The rows are grouped in 4 different ways at once. Each group adds its own fixed numbers to the row, and there is some noise. The rows also spread widely along 14 directions, which tell nothing about the answers.
In the rows, zero is written as 128.
Some rows, each with its group in each grouping after it:
[143  94 187 170 112  60  54 107 111 117 133 135  42 123 148 137  79 118
  90 194 172 124 154 149 177  91 136 103 131 173 225 147 164 142 132 102
 106 126] => (2) (2) (2) k_630
[154 142 153 156 106  51  96 122 101 146 109 116 101 123 137 187 129 117
 121 121 142 122  93  84 129 152 130 149 103 135 129  91 133 104 167 101
 148  87] => (1) (2) (3) k_698
[121 143 131 125 119 124 169 151 142 141 100 159 154  83 154 111 154 128
 159 130 123 169 126 125 115 120 126 130 104 120  79  88  66 120 134 107
 112 117] => (4) (1) (0) k_691
[ 95 179 166 142 136  82 178 129 117 132 129 177 124  86 113 139  98 106
 141 162 121 171 117 120 136 117 105 135 112 109 112 106 143 175 172 114
 179 142] => (3) (3) (5) k_498
[161 109 138 186 116  78 118 119 131 122 147 158  82 129 142 155 143  82
 129 117 172 107 155 132  99 115  95 125 138 120 165 123 143 121 157 156
 122  89] => (1) (1) (0) k_630
[ 72 183 108  35 153 118 108 126 142 184 149 125 121 103 149 119  50 164
 170 148 122 114  98 168  98  96 140 151 109 143 221 204  83 189 151 129
  77 134] => (0) (0) (1) k_356
[ 50 118 161 122 172 131 202 118 105 116  99 160 178  95 132 133 135 128
 168  83  91 119  89 155 158 132 122  82  99 136 105  96  96 127 127 175
 129 143] => (4) (4) (5) k_498
[ 84 120 130 151  84 121 159  93  87 153 133 107 109 150 123 162 141 152
 126 153 130  86 125 123 135 120 126 124  94 167 184 141  91 118 116  73
  99  67] => (2) (0) (4) k_335
[116 120 139 129 123 107 110  76 128  98 129 123 137 156  63 139 124 143
 102 140 101 125 124 103 142 103 134 171 153 130 122 165 191 148 115 116
 157 175] => (3) (3) (1) k_356
[154  91 108  96 124 153 121 183 114  85 113 103 133  91 129  91 144 136
 112 158 122 149 150 127 162 101 142 145 126 123  69 108 118  99 106 131
  87 136] => (0) (4) (2) k_335
[115 121 128 107 120 140  73 174 140 151 157 110 102 122 130 149  65 158
 126  98 122 128  76 130 105  91 111 123 147 135 252  95 184 105 191 197
 137 132] => (0) (1) (3) k_698
[ 85 113 104 121  63 160 164 162  95 119 157 148 122 143 108 121  86 156
 129 157 117 126 126 157 174  97 100 115  99 157 192 118 130 123 146 134
 133 146] => (1) (2) (4) k_691
[110  82 153 156 162 103 106  93 156  64 117 185 151 116 101 153 142 121
 108  37 137 105 132 146 111 119  95 113 156 130 122 142 189 123 128 230
 115 187] => (3) (2) (4) k_698
[143 202 124 127 111 101 151 121 146 128 122 159 126 132  91  85  91 148
 161 145 147 146 104 120 144 113 126 181 127  81 102 161 141 183 149 121
 178 174] => (2) (0) (2) k_691
[127 101 109 125  72  83 114 114 102  80 143 111  98 148  55 142 134  91
  86 181 120 144 105  83 153  77 127 188 159 113 138 165 194 184 147 123
 169 169] => (3) (0) (2) k_498
[ 97 114 112  96 113  73 147  78  76  69 111 110 107 140  55 146 126 101
 103 171 125  84 106 106 197 110 122 188 119 112  98 215 136 195 112 123
 114 145] => (3) (0) (5) k_498
[120 133 144 155 143 123 153 110 124 112 110 131 132 136 106 112 133 142
 143 133 126 124 136 129 157 128 125 131 122 114 117 135 137 131 113 134
 140 141] => (0) (2) (1) k_356
[120 102 173 144 143 100 128 128 112 108 123 145 107  77 145 131 130 102
 105 173 135 159 165 142 147 104 130 107 126 148 120 101 135 130 125 114
 113 122] => (0) (3) (2) k_691
[ 98 144 125  95 137 180 150 135 153 130 115 121 155  95 115  90 124 185
 126 162 108 160 160 139 119  96 134 150 121 124 104 146 124 125  94 101
  94 152] => (0) (0) (1) k_498
[180 126 142 103 153  98  46 113 156 131 133 103 119 130 129 137 131 133
 111 126 109 122 165 120  96 134 166 170 158 115  78 140 195 117 120 122
 156 150] => (0) (2) (4) k_691
[110 157 165 133 149 145 168 150 139 111 101 175 155  74 120 109  87 170
 125 126 120 172 141 134 161 121 110 121 103 117  77  88 156 106 134 131
 140 171] => (0) (4) (5) k_698
[ 88 134 127 148 100 135 189 111  98 135 115 148 140 139 125 144 117 163
 154  96 120  92 108 134 154 140 111 119  83 146 148 111  93  89 132 122
 118 105] => (0) (0) (5) k_691
[200 152 139 184 100 114  93 190 138 152 151 155  64 103 183 133 101 149
 121 125 186 136 169 139  94 136  98 137 110 116 159  80 155  71 175 133
 116  68] => (4) (0) (4) k_698
[110 132 127 178 107 112 187 122 114 155 140 147 104 150 139 106 148  99
 192 151 145 113 132 160 131 117 128 103 124 127 181 133  76 153 143 121
 142  94] => (0) (0) (0) k_498
[ 68  92 143 106 106 162 142 110 124 146 151 113 156  99 118 191 133 150
  71 144  63 161 161 113  81  91 125 119 131 171 137  71 189  83 135  86
 134 127] => (0) (4) (5) k_698
[ 63 131 140 120  84 124 174 119 142 139 122 160 160  83 121 128 142 117
 120 166 103 208 112 111  93  68 126 123 129 153 141 112 106 174 140  84
 146 165] => (1) (0) (2) k_630
[123 161 126 148 109 107 185 172 118 126 154 174  97  79 132 125 120  91
 133 185 159 167 154 140 117  97  77 136 114  99 119 117 128 174 176 124
 138 111] => (3) (4) (4) k_698
[102 124  98 127  85 144 144  88 142 135 137 126 155 165  78 155 135 167
 122  98 103 111 119 105  96 116 117 162 137 138 145 125 162 102 131 115
 144 143] => (0) (2) (0) k_698
[147 167  93 110 118 137 132 148 131 145 206 123  59 106 121 157 103 117
  95 193 165 108 213 141  62  90  64 183 132  79 153 159 200 154 165 136
 115  69] => (2) (1) (4) k_691
[147  70  73  93  50 128  88 145 103 117 155  89 115 152 113 170 130 139
  90 137 103 112 130  95 126  99 127 171 128 158 155 102 159  66 132  98
 114 105] => (0) (1) (2) k_630
[137 132 122 147 125 139 185 160 115 120 135 138 114 103 137  93 150 106
 146 182 137 152 174 144 142 116 116 122 123  98  84  98 120 132 127 121
 146 115] => (0) (2) (2) k_691
[104 138 158 136 161 147 181 126 115 145  97 114 158  86 153 139 181 133
 150 109 104 133 117 114  95 131 122 105 103 114  81  77  91 103 117 126
 126  81] => (1) (4) (2) k_630
[128 172 134 117 123 125 121 132 144 149 121  85 106  90 109 147 136 146
  95 184 135 165 127  75  68  97 113 180 133  91 125 126 161 155 152  96
 138 102] => (1) (2) (3) k_698
[ 57 146 127 137 121 139 240 129  75 123 132 155 144 134  94 127 116 130
 173 118 114 105 101 157 188 132  94 103  97 117 127 109 102 144 144 161
 158 127] => (3) (0) (3) k_698
[133 155 141 150 153 119 128 102 140 151 133 119  83 136 140 108 117 142
 162 145 162  96 140 153 111 117 125 129 139 107 190 157 133 150 131 133
 122  97] => (0) (2) (2) k_698
[102  50 107  78 117 113  89  76 135 105 127 103 166 179 122 105 170 103
 167  91  74  84  84 159 127  87 193 122 168 168 165 190  97 166 103 169
 124 193] => (1) (4) (4) k_691
[138 146 122 127 124 157 159 177 142 170 189 176 149 114 177 110 117 119
 184 110  96 160 170 184  81 122 129  95 138 127 121  38 147  93 170 152
 190 137] => (2) (3) (2) k_691
[135 140 119 110 110 101  97 155 125 132 131 128  96 113 142 120  93 130
 132 162 138 137 119 129 134 106 130 151 120 130 161 141 121 149 155 126
 111 131] => (3) (2) (5) k_335
[144  61 145 206  83  90 130  97  89  85 149 135  76 167 107 148 156  87
  94 171 147 108 177 136 179 108 123 114 146 151 156 113 185 110 119 114
 149 121] => (2) (2) (2) k_498
[116 137 142 131 104 112 110  94 111 148 102 105 128 170 111 144 101 185
 157  85 115  84  42 102 162 132 143 138 107 143 192 117 126  97 137 122
 143 118] => (2) (1) (2) k_691

New rows, each followed by its group in each grouping:
[ 58 123 128 102 124 175 169  89 127 154 121  88 152 136 121 123 145 162
 152 141  79 113  95 130  97  84 138 122 128 139 184 146 102 148 119 122
 121 121] => (1) (4) (5) k_691
[164  94  73 149  50  69 127 129 142  56 122 211 128 134 105 124 128 112
 109 104 183 122 145 131 157 116  96 178 119 142  95 151 114 118 136 138
  74 175] => (4) (2) (0) k_698
[134  93 108 144 120 155 121 123 160  85  99 140 128 132 121  73 143 170
 134 108 160 109 137 157 139  99 120 139 144 128 144 155 111 115  96 169
  69 158] => (4) (2) (3) k_698
[ 56 108 101 124  92 188 227 154 109 119 128 149 166 126 120  91 141 140
 174 138  93 146 107 159 152  94 115  90 112 142 155  88  75 129 127 143
 135 149] => (0) (2) (2) k_691
[175 131  69  77  91 120 108 158 108 109 126 120 115 100 136 159 121 160
  92 121 151 100 148 102 129 136 100 207  81 116  61 113 125  60 127 103
  53  75] => (4) (1) (2) k_691
[121 108 100 149  83  91 150 105 134 123 117 142 146 131 106 171 183 108
 125 101 128 129 109  81  87 121 110 162 124 131 119 107 110 108 143 107
 119 102] => (0) (1) (0) k_498
[125 101 109 139 107 153 180 148 134 125 144 145 131 123 143  85 169  98
 165 157 121 141 171 162 117  98 124 111 143 117 114 107  93 135 116 130
 128 116] => (4) (1) (0) k_630
[127 162 153 169 145  86 177 114  96 110  77 138 132 126 112 128 148 130
 169 108 141 105  80 106 179 164 111 135  94  94  86 120  92 133 130 133
 138 110] => (3) (2) (1) k_698
[119 199 181 134 157 108 133  92 122 140  73 117 101 103 114 110  82 196
 130 176 160 121 108 114 177 128 128 153  85 110 126 161 117 153 109  73
 108 116] => (2) (2) (2) k_691
[147  98 159 167 177 151  86 125 160  95 112  97  75  84 136 120 167 125
  86 136 172 122 157 125  65  78  96 127 165  92 174 148 176 138 123 206
  73 100] => (1) (2) (2) k_691
[170 132 107  87 127 155 101 196 145 100 124 102 144 106 115  75 124 150
 131 146 100 174 111 112 131 100 144 178 145  94  83 110 151 126 136 160
 145 170] => (4) (3) (1) k_356
[ 81 141 112 180 112 157 234 114  99 134 122 122 130 147 111 118 182 125
 185 120 125  97  76 115 101 111  86 119 121  99 172 111  74 144 136 147
 147  68] => (3) (3) (2) k_630
[169 121 156 119 170  90  84 103 123 103 133 106  90 121 113 135 124 112
 106 151 135  92 176 135 132 125 135 164 149 104  79 158 177 140 107 139
 126 117] => (4) (3) (0) k_630
[ 86 116 136 129 118 182 166 111 134 119 140 105 110 105  93 106 136 152
  90 211 124 159 181 137 117  61 116 135 154 122 149 150 164 154  99  93
 115 129] => (0) (0) (2) k_698
[ 91 193 153 156 175 124 180  60 170 168 125 161 128 136 130  91 134 152
 194 126 151  98 152 175  85 125 130 125 132 103 147 201  99 186 104 112
 135 123] => (0) (0) (4) k_498
[110 158 147 153 132  62 153  85 117 166 130 167 111 121 157 175 127 105
 161 112 156  96 134 147 104 151 113 118  97 143 148 129  91 136 154 107
 115  82] => (1) (2) (0) k_698
[ 85 107 114 110  87 113 135  66 143  85 121 172 148 145  66 126 105 149
 104 135 122 133 128 128 164  75 116 159 139 154 141 177 154 157 109 110
 112 201] => (3) (1) (2) k_691
[ 62 118  87 127  95 188 235 149 123 106 132 164 180  87 107 137 164 146
 128  89 118 143 120 129  88  98  68 127 107 122 110  84 105 107 138 163
  97 125] => (2) (0) (2) k_698
[101 155 141 110 122 122 128 138 109 161 102 108 147 124 130 144  97 185
 150 106 102 127  47  97 144 129 143 131  89 150 161  92 103  96 148 102
 133 116] => (0) (4) (2) k_335
[ 91  88 117  88 105 115 102 108 127 150 133  93 134 105 144 175 161 117
 110 130 103 129 109 112  72  91 140 136 137 163 175 122 105 120 140 115
  90  99] => (1) (1) (3) k_698
[142  99 120 136 151 171 131 142 165 171 117 138 161 104 213 107 188 148
 179  78 111 136 174 169  52 136 158  89 125 152 110  64  69  51 104 122
  89  93] => (0) (2) (2) k_356
[122 133 127 167  99 105 151  77 139 119 108 166 149 164 108 140 126 158
 149  73 130  99  97 111 127 128 119 146 115 138 145 130 128 102 136 128
 139 147] => (0) (4) (5) k_691
[108 119 158 150 120  90  99  77 158 120 102 134 135 130 114 147 145 146
 112 104 126 124  81  95  92  95 128 142 138 148 169 156 135 148 129 123
 122 145] => (4) (4) (4) k_630
[132 134 140 167 122  93 118 116 105 117 140 140  96 148 107 165 109 131
 123  99 151  90 115 121 137 131  96 141 119 119 172 139 176 114 155 173
 132 115] => (1) (0) (1) k_498
[141 136 124 141 142 157 149 123 142 112 158 124 123 158  80 108 134 139
 132 130 113 113 173 137 126 112 111 149 161  76  91 137 215 131 117 167
 194 147] => (4) (1) (4) k_356
[120 122 131 136 111  87 125 111 122 145 102 113 135 125 136 150 165 118
 143 128 112 136  86  92 109 126 152 140 119 140 130 101  98 123 136  90
 142 109] => (0) (2) (2) k_498
[126 123 141 155 111 120 113 115 151 155 126 171 136 144 166 113 118 156
 166  78 135 128 124 163 110 122 148 101 127 165 182 112 115  91 132 134
 125 145] => (1) (0) (2) k_498
[103 127 141 110 166 174 163  96 146 130 115 123 155 121 110 103 150 154
 149 122 103 114 169 157 121 112 134 121 138 107  89 141 129 127  87 142
 119 137] => (1) (1) (0) k_691
[108 113 133 139  93  60 121  72 138 113 101 177 148 130 135 129 142 124
 145 124 141 131 108 128 135 110 145 144 112 180 147 165  66 145 116  83
  80 153] => (1) (3) (1) k_498
[138 119 103 176  94 134 121 151 168 128 117 157 121 122 150 136 152 160
 133  72 170 128 100 114  57 109  86 139 122 135 198  97 113  79 161 170
  81 103] => (4) (2) (3) k_498
[165 178 172 162 179 143  93 163 151 185 150 131  80 105 182 126  88 167
 149 119 149 135 160 156  77 134 116 105 127 102 173  71 186  85 165 155
 158  82] => (4) (2) (2) k_356
[126  95 129 203  83  90 169 109 113  87 114 134 104 153  91 120 177  82
 130 162 142 137 108  96 150 102 117 137 146 112 151 130 135 160 140 129
 170 135] => (0) (2) (5) k_498
[ 99 191 181 133 186 133 152  69 153 175 109 132 130 113 135 112 114 174
 158 151 132 124 150 152 109 117 141 125 118 116 126 155 131 150 103  81
 132 119] => (1) (4) (2) k_498
[131 144 155 171 142 115 112 101 172 122 121 145 132 146 101 109 121 149
 143  99 143 128  98 120 103  96 127 135 164 111 169 142 170 149 147 171
 162 174] => (2) (4) (3) k_335
[153 156 159 126 172 151  93 126 150 194 153  54  89 118 163 121 148 132
 143 175 101 134 177 125  44 114 169 140 169  92 135 124 169 133 130 106
 172  77] => (0) (0) (5) k_335
[ 91 156 145 150 141 171 152  89 127 190 124  81 118 163 132 137 137 205
 159 122 115  74 109 129  91 126 130 121 105 137 206 133 115  93 113  90
 119  56] => (0) (4) (4) k_498
[138  98 172 182 166 117 114 130 139 104 107 116 109  95 147 131 176 112
 113 123 145 136 126 113  96 104 115 113 147 116 146 114 137 124 130 176
  99 102] => (4) (4) (1) k_335
[180 147 156 156 173 108  89 117 159 124 129 136 109 115 138 139 124 144
 115 109 150 121 174 124  94 131 117 155 138  96  92 130 193 100 127 151
 122 120] => (4) (4) (1) k_356
[135 172 159 118 169 126 133 116 155 168 134 127 142  98 158 121 135 130
 165 119 102 144 152 141  65 133 147 131 141 101  91 107 142 133 140 123
 169 121] => (1) (3) (5) k_698
[142 125 108 124 116  85 108  70 152 130 155 146 130 160 104 152 141 115
 127 111 124 102 155 128  76 118 134 176 155 133 118 160 162 138 131 116
 143 139] => (4) (3) (0) k_356
[128 152 161 111 152 117  76 145 147 132 144 125 120  91 115 162  74 161
  97 114 118 151 112 109  92 112 110 153 141 124 163 104 212 114 169 162
 142 146] => (0) (3) (1) k_698
[ 45 135 150  87 159 133 157  73 117 103  74 102 172 128  52 126 114 168
 138  95  92 100  36 105 166 109 137 147 122 117 135 185 115 181 109 168
 126 178] => (0) (0) (0) k_691
[104 157 104 142  87 115 169 117 121 155 128 161 130 142 132 146  98 168
 163 104 155  94  97 135 123 127 100 139  82 150 188 126  78 104 157 103
  88  93] => (0) (4) (0) k_698
[109 179 125  43 166 173 128 148 118 175 120  70 150 132 111 111  79 203
 173 122  77  99  93 137 149 135 152 154 104  96 111 126 129 115 124 133
 144 122] => (2) (1) (0) k_356
[126 128 140 144 129 141 142  95 143 142 128 139 158 158 135 121 149 156
 162 102  94 114 152 144 117 141 144 122 133 137 102 105 138  91  98 107
 161 142] => (4) (2) (1) k_630
[130 196 168 159 164 102 134  95 184 145  81 151 135 127 122  77 129 158
 192 102 145 134  65 114 107 120 132 142 140  81 136 163 104 183 127 138
 170 149] => (4) (1) (4) k_630
[142  69 134 174 127 105 123 116 149  85 117 149 124 111 131 124 196  86
 120 110 143 128 152 122 100 101 114 123 157 121 112 131 124 125 112 160
 109 122] => (0) (1) (4) k_630
[157  65 118 125 143 145  94 135 123 111 145 125 119 147 166 113 131 139
 142 106 127  79 187 192 151 128 148 108 129 160 144 126 129  57  94 154
  71 118] => (0) (4) (1) k_498
[ 93 161 104 114 127 169 161  89 163 148 155 154 133 127 126 122 117 165
 139 118 136 102 180 161  52  96  98 152 132 118 154 176 139 139 117 136
 100 126] => (1) (0) (5) k_630
